Each new row is followed by what is left after taking away its nearest point in the smallest flat space through zero that holds the last named rows.
(in the rows, 128 means zero)

J_776 (6 x 10):
[[ 50 112 148 112 120 186 207 124 176 128]
 [ 84 127 148  92 134 200 150 133 150 131]
 [ 51 135 177  87 152 170 142 106 167 129]
 [ 75 179 143  43 134 204 122  90 141 192]
 [132 157 128 125 142 197 135 117 133 189]
 [ 95 199 169 130 192 200  96  62 110 134]]
New rows:
[118 122 108 122 140 133 160 156 162 169] : [122 137 109 124 150 122 132 141 132 127]
[164 118 112  96 127 155 178 118 201 131] : [175 135 117 105 143 131 143 100 176 103]
[113  92  99  99 137 140 116 133 138  98] : [123 109  98 126 147 131 119 114 138 127]
[ 55  95 149 136 115 162  99 135 127 127] : [ 88 106 122 155 103 136  95 129 108 145]
[ 57 177 191 149 151 129 161  88 135 150] : [120 144 151 133 117 123 135 150 108 135]

J_759 (6 x 10):
[[170  98 138 109 134 116 152  98 111 119]
 [126 126 117 144 159 151 127 127 122 130]
 [142 129 163 123 149 115 106 145 128 165]
 [114 124 130 122 132 108 110 144  92 114]
 [ 84 125 100 117 113 154 141  86 146  87]
 [151 138 180 134  82 153 159 155 154 127]]
New rows:
[108 124 108 125 123  99 133 135 129 129] : [118 119 128 129 133 120 142 135 132 131]
[ 71  81 110  96  79 144 116  90 133 129] : [118  86 117 129 102 147 121 132 116 159]
[134 116 116 104  88 100 155 111 136 116] : [123 122 126 125 129 127 136 133 128 133]
[101 181 124 147 159 198 129 129 120 105] : [139 170 130 115 133 133 128 117 117 123]

J_725 (6 x 10):
[[ 88  88 126 109 209 102 181 182  80 117]
 [ 85  77 144 127 172 126 216 183  66 149]
 [ 93 136 124 100 138 149 123 155 105 155]
 [141 152 107 167 153 146 158 143  66 213]
 [ 99  42 142 104  86  84 186 156 122 144]
 [100  70 125 101 127  80 115 132  81 132]]
New rows:
[149 115 149 119 138  94 153 105 126 130] : [136 137 149 106 136 120 137 111 128 138]
[137 118 129 148 145 143 102 126 124  97] : [132 112 121 139 129 139 116 142 131 127]
[139 135 131  68 127 114 110 122 109 133] : [154 139 141  94 128 126 141 119 116 128]
[131 109 141 157 128  79 138  99  87 106] : [116 146 132 130 122 113 135 125 124 125]
[151  97 155 156 156  97 101 151 107 130] : [142 117 160 143 134 127 102 160 135 138]

J_976 (6 x 10):
[[ 96 154 170 109 136 169  93  94  75 119]
 [154  75  80 121 103 181 159 138 154 113]
 [112 121  92 136 163 181 139  58 158 188]
 [134  86  99 130 136 120 154  87 148 181]
 [ 99 131 151 102 131 173 132 149 147 181]
 [139  70 153 135 149 132 106 121 159 149]]
New rows:
[127 123 129  83 170 131 129 136 125 152] : [139 127 116  93 166 124 129 136 121 123]
[ 87 124 116 154 118  86 129 126 136  58] : [ 68 111 126 134 120 118 136 122 145 105]
[104 150 198 132 178 109 148  61  94 137] : [131 129 160 131 149 132 178 119 133 110]

J_583 (6 x 10):
[[216 149 135 122  94  70 118 144  92 171]
 [147 173 133 157 129 171  83 162  92  64]
 [162 137 110 157  77 110  98 159 127 191]
 [ 99  76 166 158 122 144 138 180  99 156]
 [151 117 148 111  92  98 117 119  72 153]
 [164 129 137 148 108 107 138  86 118 154]]
New rows:
[ 84 142 143 166 159 117 137 131 157 136] : [103 154 144 142 141  99 119 127 126 134]
[ 94 148 139 164 141 108 146 153  85 136] : [ 96 163 118 148 141  99 144 131 106 136]
[152  72  94 107 145 169 135 167 178 125] : [169  79 108 110 120 164 122 125 136 118]

J_292 (6 x 10):
[[104 178 117 147 120 114 129 158 113  68]
 [100 107 118 105  76 197 101  91  94 105]
 [ 65 156 161 150 165 106 138 184 125 168]
 [117 166 201  95 100 172 155  98 123 101]
 [133 173 168  99  81 133 119  71 143 125]
 [137 132 213 123 127 133 162 137 114 129]]
New rows:
[100 175 109 120 108 142 116 158  90  84] : [139 139 123 110 128 130 125 140 114 137]
[108 137 171 171  84 114 125  80  88 132] : [117 127 125 166 136 126 150  93 117 129]
[133 115 171 122 136 166 163 140  88  98] : [130 132 126 127 134 127 129 123 117 131]
[106 152 111  85 108 162 156 111 126 114] : [126 129 117 110 114 119 148 134 117 136]
[161 131 120 112  96  94 101 122 129 112] : [129 126 129 106 126 124 121 141 130 126]

J_885 (6 x 10):
[[200 116 130 153  50 132 129 122 160  42]
 [160  94  81 109  96 130 124 159 105 135]
 [133  83 106 102  80  93 160 109 159 130]
 [159  82 107  83  71 135 128  92  62 113]
 [172 135 148 139 119 143 147 148  71 118]
 [157  89 114 132 159 137  88 153 170 132]]
New rows:
[107 135 147 129  90 111 156 126  96 174] : [125 125 144 141 105 129 111 129 129 151]
[168 125 140 131 114 119 136 145 153  92] : [130 133 130 112 133 122 128 134 129 120]
[153 110 143  89 143 124 157 131 174  80] : [127 137 125  83 149 137 147 142 135  96]
[136  88 113 130 143 136  89 100 159 132] : [131 126 121 143 127 130 129 119 127 136]
[173 144  89 104 108 156 161 117  86 140] : [153 149 106 118 140 151 147 106 141 139]
[144 137 103 111  99 146 119 165 113 159] : [135 138 140 117 113 141 122 129 137 147]

J_381 (6 x 10):
[[ 94 111  67 135 131 126 100 124 140  65]
 [149 150 103 137 164 126  74 139 151  99]
 [112 127 146 120 166 120 127 103 152 134]
 [114 185 102  93 116  62 113 148 110  29]
 [129 129 132 123 121  64 169 185 149  81]
 [126 146  73 121 120  86 106 144  58  75]]
New rows:
[167 161 131 179 119  77 135 159  91 120] : [126 142 135 174 120 116 132 110 128 123]
[128 127 114 143 134 136 116 100 140  90] : [143 126 133 143 128 128 137 112 126 114]
[161  87  98 166 133 106 152 129 126 175] : [144 133 110 135 116 109 135 104 141 137]
[164 111 136 112 155 116 120 116 112 137] : [151 108 130 109 127 128 127 118 128 118]
[133 115 115 105 160 130 122 102 106 137] : [142 120 121 107 132 134 134 126 129 125]
[122 147 125 134 152 129 135  95 117 192] : [120 150 106 136 125 120 138 126 138 147]

J_446 (6 x 10):
[[208 152  99 120 127  82 120 103 117 141]
 [172 183 138 152 157  37 161 115 184 158]
 [174 188  44 103 177  87 182  83 116 228]
 [187 215  97  52 105  82 167 102 109 128]
 [155 161  97  85 150  99 173 102 184 190]
 [197 207  80  94 186  97 136 121 106 160]]
New rows:
[198 137  79 126 116 180  85 143 123 179] : [140 157 126 151  93 155 120 154 138 154]
[ 97  88 148 119 150 139 135 142 144 108] : [127 108 128 117 144 114 141 126 121 116]
[112 134 137 139 118 164 132 150 123 114] : [138 136 126 140 118 143 136 136 133 131]
[143 138 118 198 130 127 103 132 151 126] : [130 151 108 150 111 148 122 128 146 124]

J_957 (6 x 10):
[[ 60  76 130 112 146  78 137 117 144 168]
 [ 88  96 107 159 153  39 131 118 133 137]
 [ 72 111 155 135 180  86 135 139 177 163]
 [109  55 166 145 152  83  86  88 113 206]
 [ 86  97 136 203 139  83  79 115  55 151]
 [105 118  89 145 170 133 106 130 106 166]]
New rows:
[160 163 127 119 135  86 145 129 148 118] : [129 149 133 114 129 115 130 129 115 140]
[ 94 136 128 146 111  82 171 148  89 132] : [138 141 135 128 125 118 161 142 107 155]
[146 171 141 119 109 144 138 127 145 112] : [124 145 127 127 122 124 126 117 129 137]
[169  93 138 142 139 130  87 122 129 116] : [129 101 126 126 136 136 109 139 137 103]
[ 94 126 124 175 164 162 101 162 117 173] : [131 117 123 142 115 133 132 142 137 136]

J_168 (6 x 10):
[[ 98 127 118 127 112 164 148 182 111 106]
 [104 112 113 126 116 171 129  92 151 153]
 [ 68 147 103 149 139 178 132 101  82 146]
 [149 159 155 175 154 144 128  95 198 102]
 [147 137 197  95 134 149 153 100 105 124]
 [103 168 121 102 121 142 126  79 124 129]]
New rows:
[136 178 121 160 113 113 110 196 153 115] : [134 151 140 135 111 134 114 144 131 159]
[127 134 131 143 132 129  91 127  95 129] : [133 128 135 130 118 139  96 130 122 123]
[129 126 170 118 122 101 114 141 175 104] : [ 99 121 150 128 128 117 112 131 135 127]
[116 142 132 121 145 148 131 121 138 112] : [125 123 126 119 144 130 125 129 131 124]
[131 124 131  94 150  58 151 149 109 128] : [108 122 126 119 151 111 159 128 140 132]
[ 58 132 144 136 139 154  81 113 126  97] : [ 91 105 157 122 134 123  77 127 132 103]

J_108 (6 x 10):
[[151 131  91 126 139 136 151  94 204 127]
 [107 154 128 148 139 101  96 130 132 125]
 [139 110 119 118 167 170 135 127 105  90]
 [166 151 131 198 137 177 104 139  93 128]
 [138 126 127 166 132 122 151 138 130 150]
 [116 123 163 192 124 111 112 157 127 140]]
New rows:
[116 115 112  89 104  90 111  97 118  87] : [139 112 115 142 109 106 128 109 115 103]
[172 162 150 118 142 148 156 125 113 152] : [144 152 166 114 149 127 137 129 135 134]
[116 160 102 172 172 108 134  84 151 101] : [121 131 138 139 119 124 141  98 119 114]
[101 124 142 108 138 172  90 172 124 155] : [107 130 120 112 147 160 114 162 144 169]
[149 172 162 150  88 132 121 120 157 124] : [133 154 151 127 126 125 149 127 130 109]
[143  91 128 155 106  86  88 133 165 100] : [158 101 104 134 115  98 113 130 119 110]
